The first 7 rows are patterns. Each new row is the sum of 2 different patterns, raised or lowered, with some noise. Before adding, each is slid sideways (what falls off one end comes back at the other), maybe read backwards, and multiplied by a number that may be negative. Names go in the order of the patterns.
(in the rows, 128 means zero)
Known rows, each followed by the names of its patterns:
[109 143 146 120 134 133 104 157 144 161 148 107 163 118 128 128 121  84
  96 117 127  90 119 123 107 147 112  92 127 145 144] | roz
[162 112  96 127 157 153 149 141 138 142 132 120 155 113 139 130  91 144
 148 100  99  91 115 145 128  84 106 135 136  85 125] | zabi
[114 137 104  92 116 144 149 116 118 153 123 144 131  97 117 101  94 136
 140 151 123 107 100 107 122 114  84 132  90 144 130] | Neso
[ 83 120 116 154 125 122 102 133 137 128 145 136 105 123 150 111 123 122
 157 101 125 132 110 154 131 147 143 159 135 148 107] | danor
[122 148  92 137 118 129 146 121 151 133 131 138  95 120 129 144 119 146
 142 135 140  73 109 116 135 122 147 113 120 126 105] | dodug
[112 103 134 123 141 106 108 103 160 102 141 120 132 125 146 157 133 136
 106 162 130 137 129 121 134 188 116  90 173 106 129] | dubed
[ 95 112  90 132 131 117 116 149 112 123 117 102 114 153 135 134 120 126
 136 137 147 119 142 146 118 131 119 166 109  98 101] | Nabu

New rows, each followed by the names of its patterns:
[105 125 135 140 146 132 120 120 105 132 120 145  80 158 117 111 154 138
 151 143 137 117  93 120 153 135 115 109 125 154 149] | danor dodug
[ 70  76 100  72 114  78  89 111  92  85 100  75 125 119  83 133  99 121
 127  84 129 107 145 134 108 106 117  96 111  97  76] | roz dubed
[155 154 168 122 137 169 134 156 160 173 154 132 152 180 160 160 138 157
 179 141 153 161 139 171 149 147 158 161 141 136 132] | roz zabi
[117  88 119 130 111 149 128 148 157  90 167  91 108 120  97  91 109 109
  99  64 111 113  75 129  85  79 131 131 143 118 118] | roz Neso
[112 123 100  89  88  76  90 104  83  95 102  97  96  91 100 114 102  89
 125 124 137 111 100  90 106 109  90 106 125  99  66] | zabi danor
[165 202 140 183 153 131 184 179 132 137 136 171 192 175 117 139 172 164
 134 176 199 168 138 165 207 202 184 166 170 188 168] | zabi Neso
[ 86  80  93 110  44  71  46  58  77  58 133  85  96  88 133 123  91 111
 122 105  93  97  89 109 135  81  61  74  98  71 103] | roz Nabu
[147 120 124 105 136  97 122 108  96 104 112 132 120 112 117  85 117 135
 117 118 117 149 130 105 118 127 127 145 131 123 147] | roz dodug
[ 96 125 111 148 132 150 111 125 116  85 160  90 131 174 128 106 131 139
 128 164 113 121 129 164 133 122 128 137 123 104 156] | danor dubed
[159 151 136 147 161 170 187 177 166 149 126 190 108 127 132  98 118 121
 184 173 129 149 167 119 177 134 162 147 179 174 179] | Neso Nabu
[109 120 143 118 164 136 153 141 146 103 114 116 106 113 131 176 158 134
 137 176 159 140 173 141 155 137 142 162 186 161 125] | dodug Nabu
[116  80  39 113 114 112  89  91 106 103 104  78 140  56 126 114  82  98
 116  65  92  78  83 129  57  90  87  50  96  65  92] | zabi dubed
[131  94 110 141 119  89 105 114 102 119 122 124 128 122  90  92  96 112
 140 104 122 120 136 115 158 121 118 121 129 131 135] | roz Neso
[152 154 164 180 171 155 146 144 144 157 178 190 182 172 130 185 158 184
 156 143 165 134 152 174 157 168 177 163 154 147 165] | danor dodug
[167 143 139 145 165 156 125 142 157 129 167 136 114 167 177 119 114 107
 132 124 147  89  97 130 122 118 128 156 128  99 125] | roz zabi
[131 122 105 111 141 107  99 111 123 136 125 166 111 166 138 162 168 131
 130 142 125 164 156 120 160 118 158 116  85 145 124] | roz dubed
[ 73 122  89 121 112 100 112  87  76 108 142 138  90 110 154 109 122 128
 116 108  88  99 139 138 145 102  93 116 101 106 114] | zabi Neso
[145 148 121 159 149 134 104 100 125 144 110 109 114 138 149 108 105 141
 110 111 126 137 134 125 139 121 121 135 118 148  89] | zabi Nabu
[116 128 148 140 120 140 148 119 116 152 154 150 142 120 129 155 142 121
 147 128 131 132 121 147 116 104 105 100 124 129 142] | zabi Nabu
[158 139 120 146 139 120 139 147 114 115 118 155 139 133 132 157 168 127
 152 143 132 142 124 143 150 152 149 110 135 149 130] | dodug Nabu
[167 145 163 169 149 157 177 131 169 130 149 162 169 151 160 143 125 137
 142 149 134 165 129 141 159 137 164 154 139 143 127] | Neso dodug
[ 91 122 116  83 154 110 100 111  87 104  89 118 124 138  62 144  90 115
 134  99  79 107 127 132 139  67 108 135 126 110  99] | zabi dubed
[103 161 127 127 111  96 102  94 130 123  94 126 120 132 129 115 121 106
 124 129 146 140 121 130 154 141 136 142 122 117 116] | Neso Nabu
[126  69 136 137 137 157 123 146 123 130 123 119  93 128  96 129 120 104
  81  89 117 114 109 108  93  86 127  90  87 119 126] | roz Nabu
[126  93 171 127 136 119 126 124 160 121 108 123 139 164  74 129 197 133
 102 111 120 120 147 100 131 136 132 151 118 128 145] | zabi dubed
[136 123 108 113 120 126 144 145 103 132 143 114 135 154  84 136 123 153
 139 121 119 122 149 146 128 137 148 149 144 135 147] | danor dodug
[110 126 155 151 134 119 139 147 137 135 113 151 144 124 143 107 172  94
  96 103  91 104  86 135 146 127 124 138 106 123 108] | Neso Nabu
[103 142 139 116 150  88 117 144 126 102 120 110 153 128 145 146  49 126
  76 113  94  85 101  81 103 127 127 129  82  86  84] | Neso Nabu
[141  91 120 160 130 121 131 157 123 130 153 128 132 142 162 137 115 145
 135 178 195 105  98 136 102 116 118  91 153 125 144] | danor dubed
[137 140 156 126 151 133 104 168 118 157 136 128 119 131 135 129  91 112
 118 140 153 126 131 122 122 137 100 139 144 107 118] | roz Neso
[102 122 143  92 128 127 100 115 114 193  84  96 185 151 133 140 114 110
 178  97 119 136 128 143 114 114 105 123  80 132  76] | zabi dubed
[163 193 175 181 167 188 184 165 217 171 196 178 163 187 184 186 147 186
 160 170 152 176 175 179 174 146 116 169 202 170 200] | dodug dubed
[126  95 152 133 134 144 128 111 114 146 112 120 140 160 104 119 137 104
 146 129 141 170 167 141 145 113  79 129 122 155 137] | danor dodug
[102 132 109 134 130 118 154 114 106 143 118 155 127 100 121 143 126 130
 114 151 117  93 101 148 127 114 119 106 124 118 110] | zabi dodug
[117 127  95  98  97  84 121 127  83  86 159 106  83 114 128 108 134 100
  88 105 119 138  96 103  64  96 111 131 121 110 112] | danor dubed
[155 102 118 155 127 102 142 168 116 132 148 191 182 181 163 116 156 136
 136 148 110 154 122  91 145 157 114 101  93 104 165] | zabi Nabu
[156 134 111 138 158 148 157 151 164 132 112 115 153 104 161 124  87 150
 154  72  91  68  96 121 115 125 104 142 130 108 142] | zabi Nabu
[132 122 131 100  82 145 150 127  80 150 145  99 104 135 149 113  87 106
 108 166 129  71 119 132 101 169 110 121 142 140 107] | zabi Nabu
[110 119 119 131 141 144 137 113 139 124 116 132 115 133 147 104 109 106
 155 114  91 118  96 105 126  91  90  98  98 134 101] | roz danor
[113 140 133 144 160  83 165 150  84 144 138 137 135 139 116 162 141 145
 114 107 129 149 140 106 158 115 144 129 152 133 132] | zabi dubed
[107 120 110 137  96 122 113  85  89  99 120  80  78 104  79  89 110 104
 106  77 100  87 137 128  92  96  87  75  94 103  79] | danor Nabu
[128 153 135 145 169 180 139 162 116 163 156 132 170 109 156 160  99 132
 119 125 143 122 106 150 104 133 106 100 109 130 144] | roz dubed
[ 95  75 118  53  87 115  99 127  39  56  71  63  78 111  45  80  94  78
   4  44  61  28  41  48  74  66  67  34  50  82  66] | roz Nabu
[ 79 111 119 116  79  98  70  81  78 126  84 129  77 128  98 124 171  99
  98 117 168 146 130  95 104 157 184  92  69 193  93] | zabi dubed
[152 144 144 121 115  99 150 126  93 153  85 151 128 115 126 110  91 141
 183 163 134 111 164 138 170 138 102 128 100 100 161] | Neso danor
[110 140  89 133 131  79 110 102 106 117 103  88 127  90 111  89  86  95
 108 120 105 129 109 123 140 147 113 132  99 136 129] | roz dubed
[111 106 119 116 117  99 126 112 126 120 121 125 141 150 103 123 133 121
 125 127 127 135 140 136 120 131 133 126 108 111 134] | zabi Nabu
[132 105 110 102 126 114 137 130 108 124 117 123 118 121 119 107  81 134
 134 167 133  93  98  84 106  98  92 104 110 128 123] | Neso danor
[138 140 145 172 165 128 161 154 135 141 131 176 138 144 148 134 154 139
 114 112 135 160 157 143 180 130 148 166 142 167 136] | roz Neso
[ 94 130 125  80 133 136 114 103  41  78  89 108  94 123  96  85 113  79
 100 145  64 106 111 123 143 106 120 112 131 128  71] | zabi dodug
[150 105 141 143 149 150 146 165 162 168 135 163 167 161 151 120 112 182
 148  99 123 135 131  86 137 150 102 106 105  92 128] | roz zabi
[140  68 132 131 108  67  92  83 128 153 116 128 105 100 140 135 114 145
 106  88 139 168 158 112 122 125 164 113 139 116 155] | zabi danor
[148 118 147 110 147 159 104 137 130 159 119 140 123 130 110 120 127 152
 118 145 102 123 136 128 147 126 123 121 109 111 115] | dodug Nabu
[160 160 136 165 151 145 124 156 135 151 150 109 171 143 136 133 129 127
 161 142 125 138 151 163  87 162 179 100 117 148 168] | zabi dubed
[144  66  86 106  92 115 123 100 108 119 122  89 113  99  82  55  78 170
  97  78 104 132 105  66 126 130 105  78  79  93 131] | zabi Nabu
[138 107 108 117 136 128 108 123  76 146 134  53  90 109 106  93 121  75
 121 105 108  65  86  94  91  99  89 153  79 132 120] | dubed Nabu
[137 129 119 118 126 135 134 101 107  96 151 123  92 133 117  94  94 132
 145 111  97 119 106 143 134  87 119 116  99 142 125] | zabi Neso
[100 151 135 139 140 149 153 144 147 141 139 157 138 149 138 153 180 155
 156 165 156 163 150 148 158 177 168 167 161 156 164] | roz dodug
[150 111 128 164 168 131 125  89 102 111  84 133 145 174 114 106  99  90
 128 100  88 139  87 171 113 120 154 108 102 129 125] | Neso dodug
[174 184 207 195 202 204 150 164 226 194 166 188 200 169 120 180 225 154
 156 154 157 170 200 188 182 186 180 200 171 191 201] | roz zabi
[ 88 115  76  93 102  85  86 108 100 110  73 106 133 132  83 103 110  83
  95  91 115 118 136  78  86 113  79  95  92  81 108] | zabi dodug
[ 86 116 100  91  98  80  89  87  76  97 138 117  90 113 141 101  76 117
 126 103  78 101 127 110 113  81  88 127  94  87  97] | zabi Nabu
[ 87 139  78 108  85 119 112 118  96 108 124 108 142  58  87 176 110  74
 112 119  95 106  89 124 103 107 103  87 123 112  94] | zabi dubed
[143 170 142 118 158 135 178 116 139 169 133 144 151 130 154 134 148 143
 198 151 146 137 139 138 139 150 149 168 160 153 161] | dodug Nabu
[152  81 136 142 132 110 126 100 135 122 120 140 112 135 119  65 100 125
 105 108 118 108 126 107 108  82 106 107 111 126 101] | dodug dubed
[152 123 119 142 161 132 144 125 103 151 162 175 162 143 143 168 139 125
 153 142 152 202 130 133 175 121 152 105 144 144 123] | dodug dubed
[111 158 165 134 143 145 134 180 140 129 121 137 136 105 135 114 127 159
 131 125 110 128 101 102 126 139 191 129 144 150 133] | zabi dodug
[134 103 151 132 129 131 136 113 133 118 115 114 163 122 138 156 110  97
 155 107 156 152 123 119  92 160 137 116 113 101 109] | Neso Nabu
[163 156 158 158 173 153 163 173 160 173 179 200 205 156 173 168 171 190
 195 173 193 192 222 181 185 182 166 182 165 184 171] | roz Neso
[149 116 113 128 141 132 117 155 111 149 159 135 118 121 121 161 127 139
 150 105 162 164 110 135 139 153 133 135 123 140 138] | roz dubed
[143 126 113 117 128 122  88 111 103 116  92  97 111  95 114 101  99 120
  66 132  97  90 129  92  85 139 121 134 107  84  69] | zabi dodug
[134 153 130 149 147 154 158 192 186 169 164 179 133 139 185 126 133 181
 150 117 102 162 143 120 129 121 122 179 130 107 117] | roz zabi
[101 131 161 113 135 140 141 109 128 135 131 138 128 119 127 158 128 107
 138 170 117 151  93 123 167 154 177 168 175 163 162] | zabi danor
[109 113 146 163 118 146 131 141 147 121 165 126 141 140  83 135 145 125
 106 121 132 147 140  63 103 127 142  99 144 142 115] | zabi dodug
[140 189 132 109 127 168 104 128 142 203 187 134 166 151 173 175 149 123
 167 140 116 149 141 154 117 147 137 136  95 146 118] | zabi danor
[ 83 142 110 144 145 123 143 109 141 128 172 105 144 147 135 117 153 130
 133 157 135 153  76 180 143  84 141 118 129 111 118] | danor dubed
[112 129 119 155 102 110 102 142 100 158 129 139 123 145 161 141 150 105
 169 144 132 134 119 160 171 102  81 150 101 108 119] | dubed Nabu
[180 125 126 133 156 173 111 161 147 151 149 133 107 161 195  99 138 134
 152 150 159 137 125 164 164 131 107 136 112 125 125] | dubed Nabu
[112 141 105 137 141 127 179 172 144 135 142 114 147 166 151 167 143 127
 177 143 165 138 140 162 121 142 137 160 158 131 126] | dodug Nabu
[122  86 114 148 121 111  98  81 120 103 109  75 110 127 127  89 147  83
 124 135 127 177  96 132 124 130 151 132 119 146 145] | roz Nabu
[120  99 137 126 150 104 119 112  89 132 112 111 127 150  95 129 120 113
 133  90 133 121 108 149  93  99 121 113 124 110  95] | roz dodug
[127 149 152 120 152 159 148 123 140 147 148 145 140 116 124 142 110 155
 116 120 123 138  92 135 133 118 118 107 174 133 156] | danor Nabu
[142 141 145 127 137  98 170 141 119 138 148 116 137 130 136 163 122 146
 147 155 164 133  76 136 188 106 125 144 155 141 105] | zabi dubed
